The rows are grouped in 4 ways, from coarse to fine. Each group lies inside one group of the grouping before and may be the whole of it. The rows also spread widely along 11 directions, which tell nothing about the answers.
(in the rows, 128 means zero)
Some rows, each with its group in each grouping after it:
[125 155 103 165 160 160 125 128 123 109  57 124 110 141 101 102 128 102
 144 164 140 212 126 129 133]
z_325 z_355 z_229 Zuv
[ 96 149 123 171 121  93 142 155 158 143 106 187  91 143 128 146 174 139
 150 159 134 131 166 125 166]
z_381 z_564 z_977 Rezok
[145 150  93 126 113  99 157 121 109 136 108 123 160 109 148 167  94  93
 164 150 108 194 125  92 132]
z_325 z_355 z_918 Vik
[153 144 128  67 147  81 117 140 170 146 139 161 113  91 132 131 199 139
 161 114 109 157 126 139 102]
z_381 z_780 z_516 lele
[103 119 143 183 138 125 150 139 142 121 112 176 181 169 115 127 147 150
 136 109 133 134 151 156 124]
z_381 z_451 z_795 Tisi
[159 145 174  92 167 119 102 168 138  93  94 110 141 127 127 139 126 137
 167 167 121 120 156 146 116]
z_325 z_355 z_500 kel
[ 95 137 111 164 124  95 115 124 113 162 133 157  31 154 180 133  49 104
 156 132 107  96 125  98 167]
z_390 z_218 z_970 netep
[111 156 159 232  91 130 134 130 169 129 145 169  91 124 143 115 165 179
  99 162 126 171 134 142 109]
z_390 z_218 z_970 dufep
[130 141 105 148  70  87 145 124 126 158 151 122 105 101 171 173  84 120
 133 164 117 183 131  80 129]
z_381 z_780 z_305 Matag
[160 161 147 140  87 121 116 150 162 130 156 129 103  90 155 120 103 166
 117 177 137 133 127 136 109]
z_381 z_564 z_110 sog
[138 133 165 141 131  98 130 165 140 124 100 140 168 139 121 160 126 141
 141 133 146 144 173 132 121]
z_381 z_780 z_305 dab
[139 165 130 153 173 155  98 152 129  88  75 116  74 133 127 112 115 111
 151 198 122 160 133 139 141]
z_381 z_884 z_706 tos
[111 158 115 191 104 121 157 101 138 152 134 161 123 123 138 126 146 125
 130 146  98 200  91 131 115]
z_574 z_858 z_119 kazi
[156 134  85  81 187 165 122 139 141  98 103 145 147 117 104  83 155 111
 168 146 119 125 101 163 142]
z_381 z_451 z_868 Ner
[142 107 163  67 184 133  90 129 122 102 134 112 123 147 142 113 107 132
 158 136  94 105 105 163 100]
z_574 z_240 z_236 Mulo
[ 47  91 114 112 126 144 149 119 128 169 133 142  78 182 106  92 139 143
 113 175 133 124 103 127 161]
z_390 z_274 z_927 lofar
[ 76 144 136 113 160  87 126 158 129 196  65 173  81 182  98  96 115 106
 144 138 150 121 123 141 166]
z_381 z_564 z_977 metos
[ 77 140 167 188  63  75 142 132 161 202 153 173  67 139 153 121 121 183
 102 134 133 137 135 128 118]
z_325 z_355 z_918 siv
[ 77 109  78 157 128 160 170 116 132 123 119 148 133 157 101 124 189 127
 130 191 116 189 118 127 158]
z_381 z_451 z_287 Toz
[147 146 121 130 126 115 119 133 128 137 147 155  95 115 173 128  61 124
 171 133 101  59 115 138 147]
z_574 z_858 z_700 Vipu
[152 140  64 149 140 193 120  95 128  77 138 108 107 104 146 103 129 112
 139 173 105 199  93 113 121]
z_390 z_265 z_14 vef
[113  79 115 110  95 189 134 110 132  97 160  81 115 135 119 109 123 166
 100 189 136 169 113 128 111]
z_574 z_858 z_119 govil
[144 164 107 185 111 134 121 136 119 106  89 112  85 119 149 151  68  97
 141 176 138 179 156  87 145]
z_390 z_274 z_615 zup
[ 85  92 136  40 179  93 128 133 140 164 109 154 132 178  86 106 191 130
 146 100 125 149 116 149 115]
z_381 z_564 z_110 ziv
[132 148  71 121  94 156 160 118 109 157 109 112 142 115 116 104  69 107
 135 182 152 187  89 110 145]
z_325 z_81 z_75 zov
[ 79  95 145  97 128  85 129 122 133 161 137 144  81 161 130 150 149 143
 142 122 106 143 134 124 119]
z_574 z_858 z_700 gule
[146 133 140 109 110 113 152 143 127 119 123 119 197 120 140 179 103 140
 155 159 124 147 146 120 121]
z_325 z_139 z_770 fifid
[121 154  97 205 151 100 154  96 130 141 111 206 157 143 148 134 142  96
 168  54  95 163 120 126 125]
z_390 z_274 z_927 fufig
[181 125 130  95 119 157 122 158 139 112 134 118 180 112 127  99  63 151
 130 134 158  92 131 158 115]
z_381 z_451 z_287 Toz
[ 94  77  68 140  74 107 166  77 132 149 180 146 124 129 158 155 140 145
 135  82 111 191 132  85 114]
z_325 z_355 z_918 Vik
[ 86 103  85 137  87 122 163 128 114 147 130 127 120 152 133 153  93 121
 133 176 135 155 141  93 164]
z_381 z_451 z_795 Tisi
[139 145 151  41 164  82 110 173 134 175  86 136 119 133 107 111 106 110
 154 140 141 114 122 143 134]
z_381 z_780 z_305 Matag
[138 162  92 148 143 115 159 160 131 115  70 160 164 127 106 159 155  95
 173 169 131 167 163 120 170]
z_381 z_451 z_287 Toz
[138 123 137 210 126 146 150 117 139  85 154 168 201 140 154 141 134 158
 140 106 110 125 140 146 111]
z_390 z_218 z_970 dufep
[130 108  92 123  71 123 160 123 152 167 169 170 155 118 129 108 115 162
 119  86 163 124 129 125 132]
z_390 z_218 z_970 netep
[150 118 115 128 130 187 122 145 129  71  90  93 128 128  98 121 113 140
 130 183 161 165 156 132 129]
z_574 z_858 z_700 gule
[142 143  85  97 104 105 127 134 140 121 141 126  52  86 159 167 139 114
 173 188 100 148 141  92 159]
z_574 z_858 z_119 govil
[ 94 119 119 194  95 107 172  95 119 159 143 161 176 157 145 148 109 129
 119  92 116 187 118 108 107]
z_390 z_274 z_927 lofar
[ 83 109 133 139 105 136 142  95 138 179 144 138 115 155 125  93 112 159
 100 126 127 182  80 142  95]
z_325 z_139 z_770 fifid
[ 60 127  68 129 129 122 153 115 128 194 123 180  65 162 124  87 125 108
 142 162 124 117  84 124 190]
z_381 z_564 z_977 metos
[127 100 146  85 133 156 142 142 139 109  98 106 183 148  67 112 168 153
 114 151 160 193 136 153  99]
z_574 z_858 z_119 govil
[183 145 106 130 129 150 142 150 145  84 102 146 189 100 109 139 139 133
 164 128 148 138 162 143 131]
z_574 z_858 z_700 Vipu

New rows, each followed by its group in each grouping:
[101 117 101 165 127 166 141 101 135 158 143 170 128 153 130  56  91 150
 126 103 135 102  80 162 133]
z_325 z_355 z_229 Zuv
[128  97 101  89  76 127 128 143 147 128 169 117  71 108 159 139  96 167
 143 165 145  83 164 100 158]
z_325 z_355 z_918 siv
[128 147 127 208  88 167 125 139 135 133 110 131  95 135 132  83  47 155
 111 160 173 126 139 133 141]
z_325 z_355 z_500 kel
[136 127  87  80 122 135 126 124 149 166 132 147 103 112 112  73 123 136
 128 112 151 155  97 142 123]
z_381 z_884 z_706 tos
[135 140  73 183 121 166 138 129 134  94 106 143  99 119 138 121 112 125
 157 162 140 136 156 112 170]
z_325 z_355 z_918 siv
[ 99 116 166  87 123 111 111 157 159 146 118 118  82 145 107 116 169 164
 108 178 147 170 140 138 108]
z_381 z_564 z_977 metos
[158 112  97 192 120 190 114 108 157  55 172 130 115 100 163 115 142 168
 130 137 117 142 138 135 108]
z_381 z_780 z_305 Matag
[ 87 137 110 181 124 147 145 137 138 145  78 155  97 160  93  96 139 135
 131 164 160 161 144 131 163]
z_325 z_355 z_500 kel
[102 152 118 125  94 101 165 158 122 159  91 121 140 135 113 163 123 112
 129 226 145 191 138  99 162]
z_381 z_564 z_977 metos
[104 125 151 125 161 139 109 159 141 109  87 126  94 164 106 113 145 139
 130 184 143 140 147 145 136]
z_381 z_564 z_977 Rezok
[132 105 111 173 113 180  98 122 114  98 110  99  60 150 138 100  23 133
 121 128 162 131 149 120 126]
z_574 z_858 z_700 Vipu
[112 100 129 116  84  95 146  96 132 179 172 142 141 136 144 126 100 148
 116  75 117 166  98 127  83]
z_574 z_858 z_119 govil
[ 90 106 123 142 160 124 131 141 123 128  94 162 114 185 113 124 124 121
 153 110 142 114 157 127 160]
z_390 z_218 z_970 netep
[ 82  75  87 109 120 175 142 125 133 121 124 119 112 166  96  97 142 148
 112 168 164 153 131 125 151]
z_381 z_564 z_977 metos
[ 87 103 104 105  81 119 164 102 134 162 181 131 106 128 142 141 146 147
 126 175  98 158  92 113 132]
z_574 z_858 z_119 kazi
[ 89 108 160 113 109 127 159 120 125 181 130 138 183 169  94  94 120 155
  95 147 142 167  84 162 105]
z_574 z_240 z_236 Mulo
[159 128 135  78 141 115 121 155 136 122  94 106 163 118 104 140 129 121
 139 139 150 188 147 125 106]
z_381 z_780 z_305 dab
[ 83 124 120 102 107 130 130 171 160 158 101 142  35 142  93 101 157 163
 134 212 172 103 165 126 193]
z_325 z_355 z_500 kel
[ 69 107 133  86 159 138 123 141 145 171 112 156  81 178  92  61 155 147
 120 160 144 108  96 165 148]
z_381 z_564 z_977 metos
[105 103 139 117 118 179 119 156 154 100 121 111  80 143 101 100 155 186
 123 203 167 121 158 144 142]
z_325 z_81 z_75 zov
[129 103 114 109 183 155  86 117 139  90 149 127  61 133 157 101 132 132
 158 136  91 102 112 142 123]
z_381 z_780 z_305 Matag
[126 115  87  76 135 161 128 130 151 142 150 149 107 119 118  64 131 144
 137 154 130  97  86 159 144]
z_381 z_451 z_795 Tisi
[172 153 167 124 144 143  91 174 163  94  98 138 101 112 116 102 132 163
 143 161 157 104 164 169 127]
z_574 z_240 z_236 Mulo
[104 126 102  96  77  86 138 150 137 179 109 125  59 123 124 149 106 130
 138 163 164 168 163  84 159]
z_325 z_355 z_229 Zuv
[145 162 131 123 123 142 131 155 163 122  90 135 121 103 101 120 164 152
 137 187 150 178 142 142 129]
z_325 z_139 z_770 fifid
[140 145 140 206 146 141 105 113 114  82 120 126 100 138 175 146  78 116
 154 150  91 152 131 129 117]
z_574 z_240 z_236 Mulo
[110 123 140 165 197 164 120 115 144  96 124 173 154 169 126  80 166 142
 143 118  96 113  92 186 111]
z_381 z_564 z_977 Rezok
[109 121 142 132 129 118 137 108 145 131 145 138 136 133 142 144 164 154
 138 138  93 186 112 135  92]
z_325 z_139 z_770 fifid
[115 127  85 127 102 132 133 148 155 165  92 169  72 131 101 100 109 146
 142 114 192 123 165 122 172]
z_325 z_139 z_770 fifid
[ 91  89 154 108 175 166 132 136 115 103 115 127 152 189 105 109 118 144
 145 166 116  76 117 169 141]
z_574 z_858 z_700 Vipu
[143 119 115 111 100 134 157 118 145 160 151 154 203 119 116  91 115 160
 128  89 148 133 103 153 105]
z_325 z_355 z_500 kel
[108 162 137 129 113  76 154 170 140 181 108 181 127 136 128 144 116 133
 155 163 139  94 143 133 177]
z_381 z_884 z_706 tos
[ 98 145 107 147  74 102 156 138 139 170 150 161  66 120 153 147 108 138
 147 191 120 100 128 109 183]
z_574 z_858 z_119 kazi
[103 135 136  68 118  63 165 153 132 195 109 154 174 143 104 146 142 117
 143 147 126 163 118 129 132]
z_381 z_451 z_795 Tisi
[112 122  84  84 143 144 124 126 148 134 131 152  50 119 117  99 165 133
 159 167 115 113 110 138 162]
z_574 z_858 z_700 gule
[101 135 155 178  56 134 157 136 140 181 123 141 142 145 103  98  90 173
  74 170 178 173 120 145 121]
z_574 z_240 z_236 Mulo
[133 151 174 130 113 134  98 180 166 159 111 142  66 131 113  66  91 175
 100 167 172  91 137 173 126]
z_381 z_451 z_287 Toz
[ 87 124 118 151 122 137 131 118 122 152 138 143  74 158 148 105  77 126
 129 163 119  99 105 122 155]
z_390 z_274 z_615 zup
[128 152 139 132 123 134 122 168 153  89 131 125  64 106 157 153 152 157
 163 252 107  86 164 122 175]
z_325 z_355 z_918 siv
[136 134  93 137 106 116 129 105 143 188 127 173 128 129 119  74  94 130
 117  32 164 179 106 129  98]
z_390 z_265 z_14 vef
[116 157 109 204  99 138 126  99 138 155 155 151  78 121 172  91  85 134
 110 151 108 166  75 131 112]
z_381 z_564 z_977 metos
[106 128 164 226 109 151 131 113 121  92 142 118 118 152 164 153  93 158
 118 178  97 152 131 133 104]
z_574 z_858 z_700 gule
[ 98 146 101 105 139 107 167 111 138 151 148 160 138 117 141 142 200 122
 169 194  65 157  78 131 147]
z_325 z_355 z_229 Zuv
[101 109 119 120 117  93 121 147 107 125  90  97  71 156 143 188  80 107
 161 164 139 166 190  71 154]
z_325 z_355 z_229 Zuv
[142 161 131 157 125  91 130 152 186 134 131 212 104 102 137 131 202 161
 162  96 128 106 171 143 138]
z_390 z_274 z_927 lofar
[ 93 134 145 101 149 101 135 133 108 139 111 109 103 151 146 153 113 110
 155 210  82 149 108 113 141]
z_325 z_355 z_918 Vik
[ 95 110  84 104 124 109 161 131 128 180 101 179 141 159  96 112 127 125
 163  84 163 127 139 126 161]
z_325 z_81 z_75 zov
[179 129 117  61 157 147 125 149 147  70 128 118 169  95 127 141 165 132
 169 162 117 119 144 135 127]
z_390 z_274 z_927 fufig
[119  80 102 151 122 123 134 127 139 106 145 167 140 155 143 151 123 156
 158  57 145 102 187 122 138]
z_381 z_884 z_706 tos
[101  63 109  64 151  96 121  89 119 144 177 138 110 160 164 139 116 123
 159  48  86 118 115 110 101]
z_390 z_274 z_927 lofar
[130 144 105 185 115 133 124 113 122 126 127 139  91 131 164 127  62 111
 140 127 122 137 128 105 135]
z_390 z_274 z_615 zup
[119 115 139 183  90  83 118 130 142 105 155 136  67 128 189 202 119 149
 147 116 111 148 202  78 118]
z_390 z_274 z_927 lofar
[107 107 140 159 193 175 122 121 118  89  79 137 164 193  95  91 123 119
 134 106 137 143 130 157 116]
z_390 z_274 z_615 zup
[147 164 119 110  85  90 154 144 154 203 123 179 157 100 115 101 109 147
 141  96 165 138 114 142 122]
z_325 z_81 z_75 zov
[153 110  95 122 133 196 138 128 119  88 137 109 180 127 130 101  72 137
 136 168 146 104 111 141 140]
z_381 z_780 z_516 lele
[147  92  94  35 154 132 131 140 101 109 106 106 163 143 117 145  83  98
 179 140 138 109 143 118 159]
z_574 z_240 z_236 Mulo
[ 86 115 167 110 192 132 108 148 137 146  90 159 112 191  95  68 135 137
 133 125 129 104 110 184 122]
z_381 z_451 z_795 Tisi
[ 73 132 173 162 112  63 147 141 131 181 123 166 120 171 148 160 112 146
 142 133 115 120 144 125 135]
z_325 z_355 z_229 Zuv
[ 93  97 171  90 135 128 137 155 106 142 110  95 160 182 113 135  72 139
 118 190 147 118 129 132 132]
z_381 z_780 z_516 lele
[ 78 138 138 150 147 116 137 138 155 133 118 167  72 147 127 125 204 151
 151 188  99 132 136 140 154]
z_325 z_355 z_918 siv
[ 97  94  89  85 166 111 130 116 121 128 126 146  91 156 142 137 138 110
 185 115  98 108 135 112 158]
z_325 z_355 z_918 siv
[119 127 102 140 131  99 179 110 123 125 140 173 200 135 142 182 166 112
 182 117  80 147 123 123 140]
z_574 z_858 z_119 kazi
[144 152 124 120 174  86 108 114 120 145 138 162 113 129 181 129  81  97
 183  84  70 112  90 139 112]
z_381 z_884 z_706 tos
[148 134  99 124 135 168 105 159 148  99  93 115  73 113 110 103 118 133
 137 185 170 138 158 126 160]
z_381 z_780 z_305 dab
[114  98 111 149  83 120 154  99 131 145 185 141 164 133 161 136  98 152
 119 106 109 155 108 123  96]
z_381 z_451 z_795 Tisi
